All rows are made from the same 14 directions, up to rounding. Whole rows:
[[ 13  22  15 -19 -41   1 -10  17  36 -33  11   0   1   9 -12  -3 -24  -9
   11  -8   8  -2  23 -10 -13  -4  -3 -10  10]
 [ 11  15   5  19 -21  -3  30  -9  -6   2  11 -14  10  -5  12  -7  -6   1
   23   4  -7  20   0  16   2  36 -25  17  -5]
 [ -8  16  -1 -10  20 -14 -11  -1  11   3   1   4  14 -10   3  -2  -8  -5
    7   2 -14 -15  15  21 -27  12  -7   5  20]
 [ -2  -2  19   4   8 -15  17   5   7  16   4   4   1   3  15 -11  -8 -16
    1   3 -23  -8  -6  14  11   3  -8   8  -3]
 [ -3 -19 -22 -15 -37  20   3  15   6  -4  10  -9 -14  14   7  -6 -15   2
   -3  18  31  -3  -2 -34   7  10  10   5   8]
 [-21 -10   4  -2  12  16  -3  20  -6  21 -15   6  15   4  13  17  -1 -12
  -16  10 -16  10  -7  -8  -5  16   7  25  30]
 [-33   1 -40   5  16  22  -4 -13 -26  18 -18  -7   2 -19  16  15  19  10
  -25   8  22 -14   0  -8  -1   9 -10  10   8]
 [ 11  -2   1 -17 -39   2  -6  -4  -2 -37 -15  -4   5 -18   5  21   6 -17
   -3  -3   6  12  -4   9 -25  31   6  15  23]
 [  8   2   5 -24   0   8 -16  14   4 -28  10  -3   0 -10  12  14 -13  -3
   -4  -4   1  -5  16 -14 -20   4   7   8  19]
 [  9  17  -2   2 -26   6  33 -13  19  10  15 -22   0  10  -9 -18   5   3
   18   5   6  16  14  -4  19  23 -22  13 -15]
 [ 17   4   7 -18 -39 -19   2   7  27 -39  -2  14  -6  11 -33 -14  12 -19
   14 -15  12  17   8  18  -9   3   2  -9   3]
 [ -2 -43 -14 -21 -18   4   1   7  -7   8  -9 -15  -7  -3   8  -2 -12 -16
  -14  19   7   2 -22 -20  -7  10  22  11  15]
 [  5  -6  12  -7   8 -19  -5 -14  15  15  10  12  -6  14  13  -2  -9   6
   13  17 -20 -30  -9  14   0   5  18   1   3]
 [ -6  18  17  -5  -1   7 -14   8  34   6  -4  14   0  20 -10 -10  19  -6
    3   8 -18 -11  17  16  30  -1   0  11   8]
 [ 15   2  11  -1  -9 -19  28   4  -7 -26  17  20  -9   7  10   4  -5  -3
    0 -25  19  13  -9  -4 -12   9  -5 -12 -23]
 [ 13  21  11  16  -3  24 -17  18  -2  -8   2   1  18   6  -3  -7  -1  14
    2  -6  13  33   3  -8   7  24  -7   0 -13]
 [ -9   7  -3  14  -6  -9  32 -14 -11  -3 -16  -2  -2 -12 -13   7  30 -16
   -1 -17  -8  16   2  22   9  -7 -23   6  -3]
 [  9  13  31 -32  -1 -11   0  20  38 -24  -2  11   2   6 -21  -6  12 -34
   -7 -23 -15  11  23   7  -2  -6  -2   6   9]]

The start of a row, then its end:
[  1 -12  18   3   9 -10  35  -4  -1  17  -9   1   0   8 -16   1  19 -19
  -6 -14 -19  29 -12   2] : [ 13  -7  -2   7 -11]
[ 12   5  18  -4  -4 -11  12 -16  19  -1  10   7 -12  16  -9   0   9   3
  11  -4 -12  -8   3   4] : [ 15 -12   6  -4 -13]
[ 16 -23   1   2 -22  15   3  18 -12 -24  20  10 -20  24   2  14 -10  19
   9   1  18  13  -7 -33] : [  9 -14  23  -5  -3]
[-13 -29 -32   6 -20  13   7  15 -25  -7   9 -14 -19 -10  29  -3  -7   0
   8  30   6 -18   2   0] : [16  2 -5 24 27]
[ -3  -8 -28   8  -9  12   6 -22 -20 -11   9 -11 -27  -7   6  13  13  24
   5   8  15 -23   7 -11] : [ 19 -26   0  -3  -6]
[  6  24  12  10   7  17  -3   2   8 -12   4 -13   2  -3 -25   6  17   7
  13 -13 -19  14  34   0] : [ 20 -30 -15   5   2]
[  5  -4  36   1   4 -23  32  22  22   6  12  17  -5  25 -11 -15  -3 -25
  13 -11 -33  13   3  12] : [ 19 -19  -5   4  -2]
[  1   9   3 -18  23 -15   8  -6   6 -12   8  -3  -8 -16   1  -3   7 -11
  -9 -18  -4 -14  18   4] : [ -4 -16 -12  -4  -8]
[ 15 -22  -6  12 -32  -4 -25  22 -12 -26   4   6 -12   4   1 -18 -27   5
   8   7  22  -6 -18  -2] : [  1 -18  14 -28  -7]
[ 14 -21  28 -19  19   0 -20  16  11   1 -10  -6   5  -3 -11  -7   8 -22
  -9   0 -31  15  -3   3] : [ 9 -8 20 14  9]
[  8  16  22   1   4  -2   6   0   7  19   8 -20  22 -11  18  -2 -42  -5
  -5  -5 -11   3  -5 -17] : [-20  13 -12  -6 -12]
[-25   2 -35  22  -7 -12  26 -33 -18  34 -17 -12  12 -10  -7   2   7   5
  12  15   4   0 -13  22] : [-19  19 -17   3   8]
[ -1  -2  -2 -21   9 -16  34 -14  21  10   0 -12 -12  -1 -22 -22  32 -25
  -4 -10  -8   4  14  10] : [ 20  -6 -15  11 -13]
[  7   5 -10  -5  -3  10   4 -20  -4 -10  11 -37 -17 -27   6   0  -6   6
  -8  -7   7 -23  17 -23] : [ 14 -35 -15 -10 -21]
[ 13   9  24  17 -13   7  16  18   4 -13  17  11   5  26 -13  14  -1  10
  35  -3 -23  33  14   3] : [ 5  0  0 15 17]
[-13  17   0  21   0  11 -22  10   8  13 -18   3  18   4 -16 -13  15   0
  12  14 -17   6  10  30] : [ 16   6 -11  10  18]
[ 10 -13  -6 -22 -12  -8   6  -6   0 -25  10 -14 -15 -12  -8  15 -17  -3
   0 -12   7 -10   8 -25] : [-24 -33   9 -15   4]
[ 19 -17   6  -3 -20   7  -9  11  -3 -27  15  19 -15  26  -5  18  -5  19
  18   3   7   9  -5 -17] : [-2 -8 30 -4  9]
[ 17  -9  10 -32 -30  -7  -6 -30  36   9 -10 -33  -8  -9 -10 -16   2 -22
  -6  14 -11 -19  -5  -1] : [13  3 12  3 -9]
[ -7 -28  -3 -17  14  -5  16  20 -13  17   3 -17   1 -17  32 -14 -27 -27
 -28   3   3  -1 -17 -21] : [-9 12 -4 10 -2]
[-16  29  -6  -6  28  -1  -2 -13  18  19  11  11   3  10   2   3  -3  18
  -5  -5   9 -27  17 -10] : [ -8  -5  -7 -13 -10]
[  3   0   1 -11 -36 -14  -9 -26  19  -5 -15  -4  -6  -2 -15   8 -14  -7
  -6  -3  10 -23 -14  -7] : [-17 -20  14 -31  -8]
[ 24  11  19  15 -16  14 -47  -4   8 -15  -2   2   3   9 -16   3 -15  27
   7  -1   6  -4  -7 -11] : [  6 -24  21 -34 -19]
[ 11 -11 -13 -26  -5 -10  -5   0  -5 -23  -5 -12   2 -24   0 -10   1 -18
 -14  -9  22   9  -4   0] : [-26  21   1  -1  -2]
[ -5 -10  10   5  19  13 -27  19  -6  25  -2  10  21  13  18   9 -23  12
   1  22 -14   5 -16  -8] : [-15  25  23  12  22]
[ 20  -9  -4   1  24  12 -23  -8 -18  -1   2 -18  14 -10 -17   7   4  23
  13   3  -6  28   0  -7] : [-18   6  17   4   3]
[  0 -18 -12  17 -26   4 -15  -6 -13  12 -19 -18   5 -13   7 -15  -2  -4
   7  30  -6  -2 -21  22] : [12 18  2 10  9]
[ 11   1   0   1   0 -12  17 -17   3  10  -7 -28   4 -18 -18 -27  10 -16
   0  -7  -4  17  -2  12] : [  8   2 -18  -2 -24]
[ -3 -32 -34 -18  -1 -16   1   6  -5 -10   5   9 -16   8 -21 -14   7   0
  10   8  22   0  -2   3] : [-17  -6  17  -6  13]
[  5  13  12 -16 -28 -10 -11 -16  18 -18   4   8  -6  -5  29  16 -18  -4
   0   7  -3 -42  -1   8] : [-14  14   6  -2   8]
[-11  23   0  33 -32  18  -7  -5  11  24 -19  -5  18  16 -26  -3  -7  12
   9   7   5  13  -5  -3] : [ 11  -5  -9 -17  -5]
[-11  34  10  33  22  17  -1 -18  -2  38  -3   2  12   5  17  -2   7  23
 -10   2  -4  -9  -5   2] : [ 32  10 -19  -4 -32]
[ -6  14  -2   5  18  15 -23 -10  -8 -13  -6 -13   3 -22  -5  26  20  11
  14   5 -33 -13  31  19] : [  2 -23  -4  19  33]
[  1   5   6   5  12  16  -1  36 -18  -8  18  -9   6 -15  40  -4 -42  -2
 -23 -12  18   1   1 -34] : [ -5   1 -17  -7 -14]
[  8 -13 -19 -15 -25   0   9 -40  11  16 -10 -19  -6   4 -21  -8  23   4
   3  15  16   7 -14  -3] : [  5  25  13   5 -12]
[-19  -1  -1  14  -5   6  19   5  -8  20  14  -1   3  10  24  30 -38  13
  14  16 -18 -18   2 -20] : [-16 -12   0   7  29]
[-12  -3  -3  21   2   0  -9  37 -15 -15  11  26  -9   9  20  -3 -22   6
   2   0   9 -16   1   0] : [  6 -24  -5 -14   7]
[ 24   4  24  -4 -11   4 -29  -8  27 -10  13   6 -15  19  -1  -8   4  16
  17  15 -15 -24   5   8] : [33 -9 21 -2 -9]
[  7  11   1  -7  -8  -5  10 -10  16   8   7   3   6  17 -17  -2 -14  10
   1 -11  22  12  -5 -23] : [-20   6   5 -22 -21]
[-15  -3   2   4  15   4  -5   2 -12  14 -19  15  12  -2  13  16   7  -5
 -20  -1  -2   4 -18   3] : [-9 17  6  7  7]
[  0 -19  -9 -10 -23  17 -12 -20  -2   8 -29 -13  -1  -5  -8  12  20  -5
 -23   8  13   7 -24 -14] : [ 8 11 20  4 -3]
[-11 -12  -8 -15  14 -19  30  16  18  15  12   3  -8  20 -30 -22  -1 -15
   8  -6  -2   9  14  -6] : [ -3 -25  -5  -4   5]
[  7   3   7   1  13   6 -56  20   4 -10   1  16   0   3  10 -17 -19  13
 -12   4  15 -25  -6  -3] : [  4 -11  16 -27 -14]
[  1  -4  17 -40  -5  -5   0  -8  32  -8  -6   9 -13   6   3  11  22 -24
 -17  -1 -13 -20   7   1] : [10  6 16 18 11]
[-24  18  -6  16   3 -11  20  -6  10  13   7  24 -11  22  -5   6  -1  11
   7  -6   2 -27  10   3] : [  8 -32 -11 -19  -4]
[  4   2  -5  -3 -22  -7  22   3   3 -25  28   7 -14  12   6  17  -9  10
  37   8  -9  -8  23   6] : [-11  -1  -2  16  30]
[  7   3 -16 -20   1 -24 -12 -34  -8 -26 -14   3  -7 -33   7   2  16  -8
 -22 -17  27 -23 -12  18] : [-27  11   2 -20 -20]
[-21  -7 -15 -17  17  12  -3 -16   3   8  -8   6 -14   4  -4  28  30   7
 -11   7  -6 -23  12  -8] : [  9 -18  15  14  21]
[ 21  -9   7 -13 -38 -26  11  -7  -4 -53  11  10 -24 -13  20  10  -5 -15
   7 -10   6 -20  -5  16] : [-11  -1   3  -5   0]
[  1   5  -7  -1 -15 -24  32  -5   4  -4  16  13 -11   8  14 -17  -7  -5
   4  -6  22  -8  -7   8] : [ -3  20 -15  -9 -21]
[ 15  -8  -9 -20  35 -16  -9 -18   0   1  13 -11  -2 -10 -12  -8  -1  12
   7  -3   0  -6   6  -2] : [-23  -6  13  -9  -9]
[ 16   2   6 -19  46  -9   1 -24   5  18  11  -8  13   1 -14   3  12  15
  10  -2 -15  18   5  -1] : [-23  22  14  11  -5]
[-13 -11 -13 -11  25 -10 -18 -17  -6  11 -17  -2  -5 -21   5   0   7  -7
 -25   0   2 -31 -10   4] : [ -6 -19   8 -13  -5]
[-18  15   0   3   4 -10  25  -2  -1  -2  -6  23   0   5  -1  21   7  -7
 -13 -25   9   1   1  -2] : [-14  -8 -11 -10  -2]
[  9 -12  10 -22  26 -15  26  19   8 -16  23   8 -19   7  -2 -15  19 -17
   3 -13 -12   7  20   5] : [ 17 -11  -5  17  -2]
[ 13  -9   6  -5   6   8  -5  29   5  -4  33  30 -10  39  21 -13 -12  22
   9  12  21   4  -6 -18] : [13 30 19  6 -9]
[-11  11   6  -4  -8  -4  24 -14  10   0 -15  -7   1  -6 -24  19  18 -18
  -3 -18 -16   8  14   2] : [ -2 -24 -12   3  10]
[  0  21   8  -4 -12   0  -1 -16  -1  -9  -7   0  10 -22  39  14   5 -10
  -8   4  -6 -14  -3  23] : [ -7  50 -13  24   7]
[ 2 21 26 29  2 13  0 18 -7 -2  7 23 10 17 17 12 -7 14  4 -8 -6 13 -3 -1] : [14  9 -7  1 -7]
[ 12  -9  14  31   4   3  -2  13 -37  -5   6  -8   1 -24  52  -9 -18  -1
  -3   8 -13  -3 -22  16] : [ 20  16 -14  11 -14]
[-13   5   6   5  44  -8   8  19  -1  14  -1  -2  10  -7 -14 -14  12 -15
   1 -10 -29  12  21  18] : [  7 -21 -19  11  11]
[ 11 -12  13  -1   1  -6 -18   6 -11 -22  -6  -5  -3 -20   6   8 -12 -11
  -9 -10 -11  -7  -7   1] : [ -8 -27   8 -12   1]
[-14  22 -13  32  -9  -8   7 -22 -22   1  -8  24   7  -2  21  17   8  18
   8   2  12 -10 -15  30] : [-11  30 -13  -4  -3]
[-18  -6 -18 -15   2 -10 -23 -26  15  19 -27  16   0   7 -19   4  19   1
 -13  10  10 -25 -14  11] : [-13   0  24 -14   7]
[ 16  14  16 -10  26  15  -8  -8  19   7  11  -5  -2  14 -20  -5  19  17
  -2 -10  -3  12  16 -19] : [ 23  -8   6  -1 -25]
[ -5   5 -22  24  32  12  14 -10 -31  22  16 -23   8 -11   5   1  -7  31
  14   5   2  12   8 -11] : [ -6   0 -17   4  -7]
[ 23   5  33  10  -3 -23 -18   2   5 -17 -12 -10  16 -21 -19 -14  -5 -22
  17  -9 -39  13   0  41] : [ -7 -14  -5  -6   3]
[ -7   6   1   2 -27   7  -6 -14  12  -3  -8  13  -4  18 -12  28   7  11
  11   7  -4 -11   2  -1] : [-2 -9 16 -1 19]
[ 20   4  41 -12  22 -14  -8  -5  19  -4   0   0   3  -5  -1  -4  16 -17
   5  -5 -46   0   7  28] : [14 -1  5 17  0]
[ -3  26   8  -6  25 -12  -9 -13  20  27   9   3  25   5   6  -1 -18  11
  16  11 -18 -12   8  13] : [-30  32   0   6  11]
